The rows of a group lie close to one hidden flat surface of 10 dimensions, which may be shifted away from zero. Surfaces can cross.
In the rows, zero is written as 128.
Known rows, each followed by its group:
[109 115  79 102 154  92 175 143 117 186 154 139 118 155 154 145 165 101
 119 135  89]	(0)
[121 163 150 130 142  97 176 116 130 124 154 154  73 107  90 179 119 110
 144 160 156]	(0)
[185 153 108 114 146 147 129 117 100  95  86 137  79 124  99 161  98 111
 130 121 198]	(1)
[137  93  78  80  84 155 108 142 157 146  72 105 110  87 126  78 110 159
 126  55 115]	(2)
[141 152  98 157 165 134 121 110 113 149 118 138 103 124 135 134 136 121
 140 107 141]	(1)
[108 160 125 130 119 116 103 160 140 123 132 147  90 118  88  81 185 143
 140 126 120]	(2)
[111 107 147 161 123 115  98 125 144 150 135 131 155 130 129 117 135 106
 110 164  95]	(1)
[114 140 121 107 111  89 154 112 115 136 170 143 166 123 106 133 151 123
  95 142  97]	(0)
[155 152 115  68 128 121 168 157 155 113 147 123 121 203 169 182 170 136
 197 182 116]	(3)
[148  84 135  90  65 133 120 158 205 106 125 115 147 139 139 152 117 119
 165 185 111]	(1)
[109  83  84  99  62  91 164 172 117 140 150 164 108 147 119 118  94 149
 135 155 130]	(2)
[138 135 110 145 135  83  89  99 137 117 124 183  78  74 140 147  91  91
  91 128 133]	(1)
[118 198 144  50 148 113 169  85 114  94 115  72  96 102  90 110  91 140
  79 114  84]	(0)
[137 111 105 149 174 111  89 135  87 121  79 138 134 117 156 132  94  97
 110 135 127]	(3)
[126  83 109 118 114 124 120 162 164 163 112 138  98 115 176 118 127 120
 131  98 129]	(2)
[143  99 136 146 155 181 145 158 152 139 140 130 100 164 148 152 156  96
 133 123 166]	(2)
[144 169 122  80 145 115 141 118 127 154 100  58 109 184 223 127 126 187
 173 120  73]	(2)
[171 137 129 127 152 172 116 125 122 123  70  83 124 154 141 113 156 129
 122  89 162]	(0)
[123 152 132 103 130 113 163 115 131 111 141 125  93 124  95 142  98 127
 114 149 133]	(0)
[104  73 107 120  81 130 162 160 191 172 164 183  64  82 167 116 123 161
 172  56 137]	(2)
[127 104 105 114 152 102 109 141 138 160  78 107 135  93 182 121 114  89
 122 113  91]	(2)
[128 124 116 123 141 127 132 132 149 159 130 117 133 129 159 128 172 113
 139 113 110]	(3)
[137 146 125 151 113 104  85  98 145  99 133 151 111 125 115 152  98 126
 117 170 108]	(1)
[114 162 171 192  97 131 117 107  99 127 143 125 127 147  59 108 113 162
 137 168 148]	(2)
[159 127 171 135 174 156 114 106 157  89 108 116 105 125 149 151 111  95
  93 117 154]	(1)
[103 161 145  99 175 132 127 139  98  78 102 110 150  89 141 135  95 142
 159 111 114]	(1)
[126 120 119 136 123 114 112 136 132 144 129 147 122 131 147 104 161 125
 115 116 117]	(0)
[126 152  83 121 147 116 133 136  83 126 122 141 129 129 127 135 119 140
 165 135 116]	(3)
[133  99 135 114 175 156 120 120 128 126  80  85 153  89 162 134  79  98
 114  98 120]	(3)
[117 126 118  94 132 106 152 107 109 134 139 123 161 100 117 135 109 121
  82 120 110]	(0)
[108 145 163 131 152 131  98 151 121  69 105 101 163 121 136 140  89 135
 193 173 102]	(1)
[119 163 165 113 145  99 166 149 137 131 151 115 119 171 153 173 161 117
 187 188 104]	(2)
[158 136 104  73 120 114 125 142 142 127  75 139 117  39 138 112 157 107
 127  59 149]	(0)
[147 166 135 138 111 155  86 128 120 105  93  97 127 154  97  93 149 176
 155 125 133]	(3)
[107  89  85  99 115  96 104 100 117 143 137 129 180 127 129  81 126 123
  22 110  53]	(0)
[135 115  80  73 110 139 134 147 110 123 109 133 164 115 124 102 154 133
 127  88 119]	(1)
[106 140 149 140 195 142 144 154 131 118 151 135  51 159 181 135 129 141
 138  96 132]	(3)
[130 146 106 106 119  98 120 155 131 125 113 133 122 128 147 130 138 132
 172 146  99]	(3)
[135 128 111 117 142 152 139 139 161 116 134 117 112 154 112 158 133 104
 150 165 119]	(3)
[118 139 113 122 106 141 133 120 124 128 157 136 132 163 124 119 152 162
 126 114 111]	(0)
[107 187 186 101 136  98 183 104  91 129 135  59 159 143 114 137 120 159
 153 164 103]	(0)
[140 143 134  57 114  86 144 170 127  89  95 121 132 133 188 142 101 168
 196 142 112]	(3)
[131 123 131 123 122 138 153 141 111 153 119 113 145 108 162 130 131 159
 185  90 148]	(0)
[117 123 112 118 122 111 128 160 138 144 124 146 109 110 134 118 142 120
 148 129 104]	(2)
[126 144 104 169 129 124  85 129  80 122 117 152 106 152 104  88 142 143
 115 123 135]	(3)
[136 117 127 123 130 130 134 111 137 133 128 123 128 117 128 142 119 115
 100 118 135]	(1)
[148  98  80 113 116 151 104 139 137 151 101 120 162 127 147 119 156 108
 128 103 111]	(1)
[ 94 110 104 108 107 106 164 123 114 132 197 183 178  85 101 119 150 137
  91  91 115]	(2)
[ 99 142 143 105 144  98 167 142 137 160 139 117 115  85 166 139 120 132
 182 121  95]	(2)
[ 98 122  92 103 131  82 141 147  66 132 123 169 147  93 166 113  82 155
 119  74 123]	(3)
[152 121 132 133 129 141 134 119 139 129 109 113 119 130 123 148 114 106
 131 146 154]	(1)
[112 114 123 110 102  89 151 130  75 149 115 127 195  87 140 122  85 150
 146 121 127]	(3)

New rows. What belongs after each?
[108 137 171 152 128 114 178  86 190 188 218 136  56 148 152 149 150 133
  96 123 107]	(1)
[117  91 138 127 127 158 165 159 140 119 153 136 130 113  77 158 127  87
 141 154 176]	(2)
[140 129 125 131 131 111 172 144 110 179 149 155 169 107 146 170 188 117
 175 126 155]	(0)
[124 146 136 145 123 152 142 121 115 119 149 134 114 150 119 140 123 172
 155 118 145]	(0)
[147 169 116  95 150 133 110 122 129 123 109 125 107 119 130  97 203 137
 102  75 119]	(0)
[122 136  98 131 130  83 129 153  99 155 138 161 140 132 150 138 140 126
 145 141 110]	(3)
[135  85 109  84 126  98 122 148 143 135 115 135 168 113 150 133 142  72
  98 148  96]	(2)
[120 103 113 124 147 164 163 166 142 155 121 126  78  97 121 118 126 116
 165  81 157]	(2)
[129 124 113 115 131 128 173 142 121 145 125 150  89  69 134 161  82 132
 188  93 167]	(0)
[145 104  96  98 115 192 148 124 106  97 132 115 153 170  76 107 135 149
  96  99 161]	(2)
[145 143  98 132 152 146  90 130 149 122  98 124 104 129 160 134 159 134
 169 101 114]	(1)
[ 94 115 110 123 123  90 135 161 128 158 135 157 101 105 134 111 130 121
 134 129 115]	(2)
[126 156 176 108 103 118 143 128 114 125 108  88 156 108 122 120 118 155
 159 133 134]	(0)
[164  95 108 148 107 171  85 119 139 137 102 102 183 154 112 128 142 112
 124 147 134]	(1)
[154 133 131 142 158 167 109 110 124 125 125 104 138 162 146 120 159 126
 107 101 132]	(2)
[140 130 119 149 131 150  98 139  82  82 111 130 114 191 103 116  95 142
 114 149 154]	(3)
[116 106 112 108 141 147 154 153 124 150  73  99 115  49 101 118  79 100
 155 104 138]	(2)
[108 135 132  99 182 173 152 140 107 142 114  76 181 116 156 123 132 142
 172  88 109]	(1)
[136 150 150  96  89 108 150 145 126 138 122 122 164 111 128 121 167 152
 171 125 135]	(0)
[158 140 117 126 163 182 116 116 123 110 109  94 144 176 138 133 167 134
 122 113 137]	(3)
[118 106  93 148 140 153 164 102 106 137 166 125 134 206 100 156 108 121
  93 169 121]	(0)
[138 153 119  80 105 142 146 122 122 103 143 126 133 122 106 121 131 170
 138 100 132]	(0)
[122 146 108 134 135 118  93 139 116 154  98 124  94 115 137  82 147 136
 126  89 108]	(2)
[117 148 162 136 144  95 161 122  97 167 136  92 171 164 128 136 161 117
 133 182 102]	(0)
[127 115 136 103 115 169 170 141 123  74 174 132 110 204 113 136 107 163
 118 139 149]	(3)
[126 132 140 150 171 192 166 107 129 125 136  85 111 155 102 160 106 118
 142 140 149]	(3)
[142 130 154 179 143 178  97 126 151 143 109  85 130 177 147 130 165 117
 154 146 127]	(1)
[125 123 169 125 149 137 132 168 128  90 143 137  77 188 181 123 122 153
 125 123 149]	(3)
[128 155  95  85 153 154 156 119 158 150 121  88 138  95 124 141 154 131
 183 111  78]	(3)
[ 95 147 149 107 151  99 182 138 111 134 142 118 156  86 105 153 116 107
 163 165 111]	(2)
[134 169 126  90 114 116 154 114 113 110 146 139 151 100  99 133 163 154
 124  97 138]	(0)
[131 132 132 105  93 104 120 103 136 102 140 129 140 135  85 109 132 126
  68 156 110]	(0)
[138 148 176  76 112 151 130 129 184  45 157 119 101 166 113 122 134 154
 100 138 123]	(1)
[110 122 109 100 180 131 149 197 128 125 101 119  87 125 134 143 155  68
 156 151 127]	(2)
[119 181 181 115 135  63 167 129 118 150 120 123 129  66 113 157 133 106
 168 163 143]	(0)
[128 104 152 150 136 147  93 137 159 132 111 106 146 135 156 124 141 107
 137 149 107]	(1)
[123 175 129  89 162 115 138 116 104  72 140 146 113  96 113 124 107 148
 106  91 124]	(1)
[132 137 143 146 103 126  91 120 138 109 131 145 108 121 118 101 125 144
 115 121 136]	(0)
[122 150 137 115 123 126 169 126 114 140 140 104 149 151 116 143 145 145
 148 148 128]	(0)
[114 121 144 154 174 144 108 128 114 153 108 105 164 111 149 114 139 109
 122 109 113]	(1)
[118 188 153 126 115  93  92 109 130 109 150 152 128 117 110  84 186 166
  93 106  94]	(0)
[ 99 140 132 146 149 101 145 133 125 167 133 119 105 139 143 126 133 115
 125 146 102]	(0)
[161 135 120 109 112 128 130 130 157 108 115 139  84 131 127 156 118 121
 149 146 160]	(1)
[122 140 138 102  39  88  92 141 177 117 141 142 121 128 108  93 152 163
 135 158  90]	(2)
[ 96 183 165 149 158 110 166 105 102 146 169 113 134 142 125 142 153 154
 153 153 101]	(0)
[148 133 124 119 133 107 159 137 130 150  96 127 107  84 122 160 119  75
 146 139 174]	(0)
[123 125 149 151 116 126  99 118 127 132 119 122 129 130 132 101 111 155
 124 117 122]	(0)
[161 126 140 142 143 150  68 125 136 123  48  99 107  78 156  85 120 122
 113  70 159]	(0)
[180  96 112 120 130 168 105 136 125 129  60 110 139 106 135 126 130  89
 125  92 184]	(0)
[ 92  98 107 137 154 119 189 122  84 191 175 123 174 148 144 163 105 124
 139 138 107]	(0)
[136 142 148 111  88 111 114 136 140 115 110 138 129  96 119 108 127 135
 135 130 130]	(0)
[135 129 108  95 142 113 129 160 109  83 130 150 101 176 150 141 114 141
 139 143 133]	(3)
[146 144 107 117 188 161 183 111  84 164 110  88 126 127 154 162 125 111
 155  86 153]	(0)
[129 156 116 110 175 118 159 120 116 156 127  94 110 176 136 123 162 104
 106 142  97]	(0)
[154 172 168 163 116 136  84 109 131 103 124 143 148 112  95 111 175 136
 113 120 163]	(0)
[ 93 105 166 155 136 117 122 132 158 165 107 113 109  55 144 116  95 102
 142 125 115]	(3)
[126 106 127 121 169 150 131 140 133 105 110 104 116 119 143 143  77 109
 121 126 133]	(3)
[124 135 127 147 143 124  93 132 125 125 112 117 147 126 135 129 134 123
 164 143 111]	(1)
[109 197 146 104 127  96 127 143 134 123 109  98 119 112 109 113 161 152
 178 150  77]	(2)
[109 142 145  62 114 134 174 152 172 130 107  86 135  77 123 144 122 126
 196 130 103]	(2)
[151 122 173 130 120 100 130 122 106 152  80  97 206  57 124 144 117  84
 129 136 169]	(0)
[127 117 156 178 116 150 138 106  67 157 151 124 183 167 121 110 149 159
 103 110 156]	(3)
[ 97 117 182  88  60  66 152 138 116 140 112  72 179 121 121 104  70 149
 136 196  83]	(0)
[132 110 132 104 127 143 154 142 144 132 106  98 139 121 126 142 111 115
 151 141 132]	(2)
